The groups are shells around one centre, one inside the other: the same stretched ball of 6 dimensions in 7 sizes.
In the rows, 128 means zero.
Some rows, each with its group after it:
[109 108 188 172 115 110 108 158  95 159  77  43 144 111 165 106 102 143
 159] -> U
[ 95 116 146 158  99  89 152 110 112 178  59  76  97 101 139 132 119 161
 168] -> X
[127 144 127 163 145 123  70 186 118 104  85  89 151 164 159 111 138 114
 152] -> W
[146 150  88 138 147  93  56 184 147  92  76 119 141 175 197 137 150  82
 156] -> E
[136 168  67 142 143 115  81 168 168 103  84 122 139 197 145 134 153 108
 153] -> W
[151  88 169 133  97 152 155 121  85 185  97 149  46 128 123 134  76 220
 116] -> U
[129 137 110 135 117 103 100 147 130 143  85 106  99 145 149 139 120 152
 129] -> M
[123 143 142 179 153 133  71 195 121  99  82  73 181 172 160  97 141  97
 174] -> E
[146 145  71 119 115 114 126 126 161 146  85 158  77 176 131 157 127 158
 134] -> U
[142 163  81 146 147 132  77 178 157 100  92 125 142 202 141 126 146 116
 147] -> K
[114 150 103 161 123 135 144 130 160 148  78 104 133 179 104 123 134 147
 174] -> X
[114  88 211 175 105 151 155 133  69 183  84  80 104 110 120 101  85 195
 154] -> F
[103 137 129 165 116 145 149 126 110 155  82 106  96 148  80 117 125 187
 148] -> F
[140 109 160 156 133 139 106 163  77 125  81 131  99 140 153 116 119 151
 147] -> U
[126  91 181 155 102 144 164 117  76 182  81 123  67 114 118 122  92 204
 145] -> M
[119 120 163 170 123 144 127 151 107 150  84  87 130 147 127 107 111 158
 160] -> W
[122 123 139 141 103  93 110 141 128 169  84  72 111 124 161 135 101 156
 134] -> X
[125 145 119 158 143 113  71 181 120 105  81  93 142 159 162 118 141 112
 151] -> W
[113 140 143 163 121 116  94 165 137 148  90  46 158 150 146 112 112 138
 147] -> E
[151 132 129 149 142 151  85 180 112 111  97 135 119 179 144 117 123 142
 135] -> K
[150 151 104 142 149 140  56 195 119  93 102 131 122 187 148 122 135 133
 118] -> E
[138 137  92 132 118 119 128 130 142 144  81 147  84 165 130 146 128 158
 143] -> W
[116 163  65 132 115  68 100 136 184 142  71  86 127 158 160 153 142 114
 154] -> E
[104 137 136 162 114 126 127 139 121 158  84  76 118 141 111 118 118 169
 146] -> M
[125 105 175 167 112 149 154 132 109 172  82  97 118 142 123 110  98 173
 167] -> X
[105  97 185 171 111  94 133 134  85 162  56  68 119  93 173 117 115 137
 183] -> E
[123 170  56 136 125 112 115 136 178 132  83 123 113 188 114 145 146 140
 146] -> K
[ 92 151 112 169 125  74 107 144 156 137  56  45 167 139 164 124 149  93
 194] -> X
[120 164  81 146 126 123 107 148 160 133  90 105 123 182 111 132 137 148
 139] -> K
[108 164  69 142 117  68 108 133 190 144  66  73 144 159 157 147 146 106
 170] -> X
[144  92 170 143 104 116 138 131 115 176  78 108 102 126 173 131  89 158
 157] -> F
[129 156 104 153 131 135  99 163 163 133  95  89 151 189 126 120 124 137
 147] -> U
[117 120 158 171 125 134 128 147 110 145  75  90 133 144 137 110 120 144
 174] -> K
[157  98 157 129 105 121 120 143 117 170  92 121  90 137 172 137  83 169
 129] -> M
[119 140  91 142 118  99 135 121 141 142  64 130  92 149 135 145 143 141
 165] -> F
[173 137 102 123 141 140  67 185 129 106 105 160 102 190 163 136 119 141
 111] -> E
[118 139 117 145 119  83  89 155 137 140  76  73 129 135 171 134 126 124
 147] -> U
[112 130 137 153 110  90 109 144 138 160  76  57 136 129 162 128 114 136
 155] -> M
[124 120 173 169 134 128  78 184  88 126  88  70 144 135 164 103 114 135
 145] -> M
[136  99 159 144  98 113 152 119 131 187  76 100 105 129 161 134  90 162
 163] -> X
[146 135  93 121 111 139 134 126 132 155  97 165  55 168 106 149 112 195
 112] -> F
[151 129 129 138 128 114  77 175 142 132  93  97 139 165 184 129 109 123
 139] -> K
[112 121 173 183 141 130  92 177  77 116  74  77 145 132 154  97 132 125
 169] -> F
[116 144 111 143 110  94 106 143 154 157  83  69 128 146 148 135 117 143
 141] -> F
[150  96 165 134 102 130 131 136 106 176  93 120  81 131 154 133  81 185
 126] -> W
[111 105 171 160 108 111 132 134  83 164  71  85  96 104 146 121 108 167
 152] -> K
[154 121 125 127 116 105  94 156 141 149  90 112 111 153 183 141 102 139
 132] -> M
[146 133 106 126 111 132 123 136 139 158  98 138  80 166 123 143 105 182
 117] -> W
[157 129 122 139 139 114  71 181 133 112  86 120 135 169 193 130 124 107
 148] -> U

New rows. What belongs after each?
[103 124 142 161 109 120 145 123 107 164  73  92  98 125 114 123 120 173
 155] -> W
[148 152  68 116 124 102  88 152 156 125  90 144  89 175 153 155 132 141
 119] -> E
[127  93 169 139  85 118 163 107 105 205  83 102  68 107 134 137  77 205
 133] -> F
[128 111 151 157 120 123 133 138 109 150  72 112 110 137 151 123 117 146
 169] -> K
[135 124 123 139 112  97 117 138 148 157  76  99 119 145 172 140 113 134
 157] -> W
[123 110 181 174 130 149 113 165  77 137  84  93 124 135 137 100 112 158
 155] -> K
[121 126 127 147 103 133 159 113 136 177  84 113  92 150 104 132 107 186
 148] -> W
[159 113 163 151 134 175 100 177  91 131 108 136 107 171 132 109  97 175
 122] -> F
[149 111 132 132 114 140 134 133 103 153  88 160  61 149 131 138 107 184
 128] -> M
[149 162  69 136 145 104  69 176 181 100  83 120 153 200 178 138 148  86
 160] -> F
[133 163  69 144 150  99  73 171 152  88  70 130 135 183 167 137 167  87
 166] -> E
[104 144 142 173 128 124  97 166 126 138  86  50 158 151 131 105 124 138
 154] -> X
[129 164  93 156 146  97  61 186 178 104  79  69 190 188 183 122 147  73
 174] -> X
[118 113 181 178 129 146 118 162  88 141  82  82 136 138 137  98 113 151
 164] -> M
[114 124 151 166 123 101 108 154 124 144  69  65 150 133 171 117 123 117
 177] -> W
[134 140 101 139 121 148 133 133 122 142  92 153  73 170  94 135 124 187
 126] -> M
[153 102 132 122  96 132 161 108 124 184  88 160  51 143 131 150  90 198
 131] -> X
[129 133 142 155 126 123  88 171 124 138  93  76 140 153 153 116 112 141
 138] -> W
[ 99 152 103 160 122 101 119 137 142 139  69  81 129 148 127 128 144 134
 166] -> W
[142 121 135 146 128 109  96 162 124 131  77 109 126 149 182 129 121 120
 158] -> W
[ 93 156  96 168 119 118 151 118 157 151  67  88 131 162  95 125 146 145
 183] -> E
[124 134 115 152 130 101 106 150 132 126  66 107 127 150 165 130 141 113
 172] -> K
[136 127 102 137 117 122 148 118 133 149  72 157  76 157 128 145 130 159
 159] -> E
[149  88 202 158 124 148 104 171  69 148  93 105 111 128 168 106  87 164
 137] -> M
[134 149  82 132 121 127 122 134 145 139  89 144  84 174 112 143 130 166
 131] -> W
[123  97 191 154  96 138 137 136  87 191  97  76  94 113 127 116  73 206
 122] -> E
[124 126 142 158 135 114  89 168  91 117  76 104 115 135 161 119 134 131
 150] -> M
[113 121 122 143  90 114 180  90 144 196  73 111  79 134 107 143 106 189
 158] -> X
[149 147  64 117 115 128 138 120 163 147  89 175  66 186 112 158 128 172
 131] -> X
[166  72 207 143 114 159 121 158  57 162  99 141  74 124 165 117  71 192
 121] -> E
[ 91 141 129 169 109  99 141 124 155 169  67  47 149 138 129 121 125 137
 182] -> E
[139 111 145 149 114 152 153 127 110 161  86 142  84 153 116 126 106 183
 150] -> M
[110 158 109 167 132 129 107 157 153 131  84  75 156 177 118 114 137 132
 163] -> U
[137 103 153 140 109 114 126 136  99 162  80 119  82 123 159 134 102 167
 139] -> W
[125 128 113 139 106  94 135 121 152 165  71 102 108 141 155 144 118 142
 162] -> K
[128 117 160 154 117 111  99 160 120 154  85  67 138 134 171 119 101 140
 147] -> W
[146  93 193 155 123 138  97 172  74 145  92 100 112 127 173 110  91 159
 135] -> K
[155 141  99 127 123 141 102 156 147 140 105 138  99 186 129 137 109 167
 114] -> K
[134 140  90 124 112  80 102 138 156 147  78 109 102 147 170 154 124 133
 138] -> X
[162 102 153 131 116 136 109 155 103 152  97 139  83 146 163 133  91 172
 121] -> K
[122 136 102 143 108 152 173 104 129 167  86 154  60 164  68 137 120 207
 139] -> E
[118 144  90 138 117  81 112 133 149 140  66 105 107 143 158 147 140 126
 158] -> U
[123 117 171 169 137 120  77 183  77 117  79  80 135 127 173 105 124 126
 151] -> U
[141 128 125 149 136 119  95 165 120 118  77 124 122 160 168 127 132 120
 159] -> K
[ 92 119 167 185 120 134 150 131  89 154  66  79 121 123 109 104 128 161
 181] -> E
[130 111 137 143 100 154 182 101 112 183  85 151  56 146  88 134 101 213
 142] -> X
[143 156  85 138 133 150 102 158 147 123 102 142 105 198 107 131 129 162
 123] -> M
[143 160  73 132 133 128  92 159 157 118  94 137 110 192 130 139 136 142
 129] -> W
[138 160  79 145 134 151 117 150 161 125  95 140 117 205 101 129 136 153
 144] -> U
[ 96 133 141 173 113 131 154 123 124 166  74  77 123 141 100 114 122 167
 171] -> F
[144 133 137 152 133 171 101 171 107 130 108 127 109 179 109 111 109 178
 119] -> F
[101 133 151 176 133 117  99 164  94 125  73  70 137 131 141 106 136 133
 163] -> M
[123  89 184 158  97 133 172 111  96 193  75 103  88 114 130 122  88 190
 162] -> F
[109 148 100 155 117 121 142 124 151 152  75 104 115 162 107 130 135 153
 165] -> W
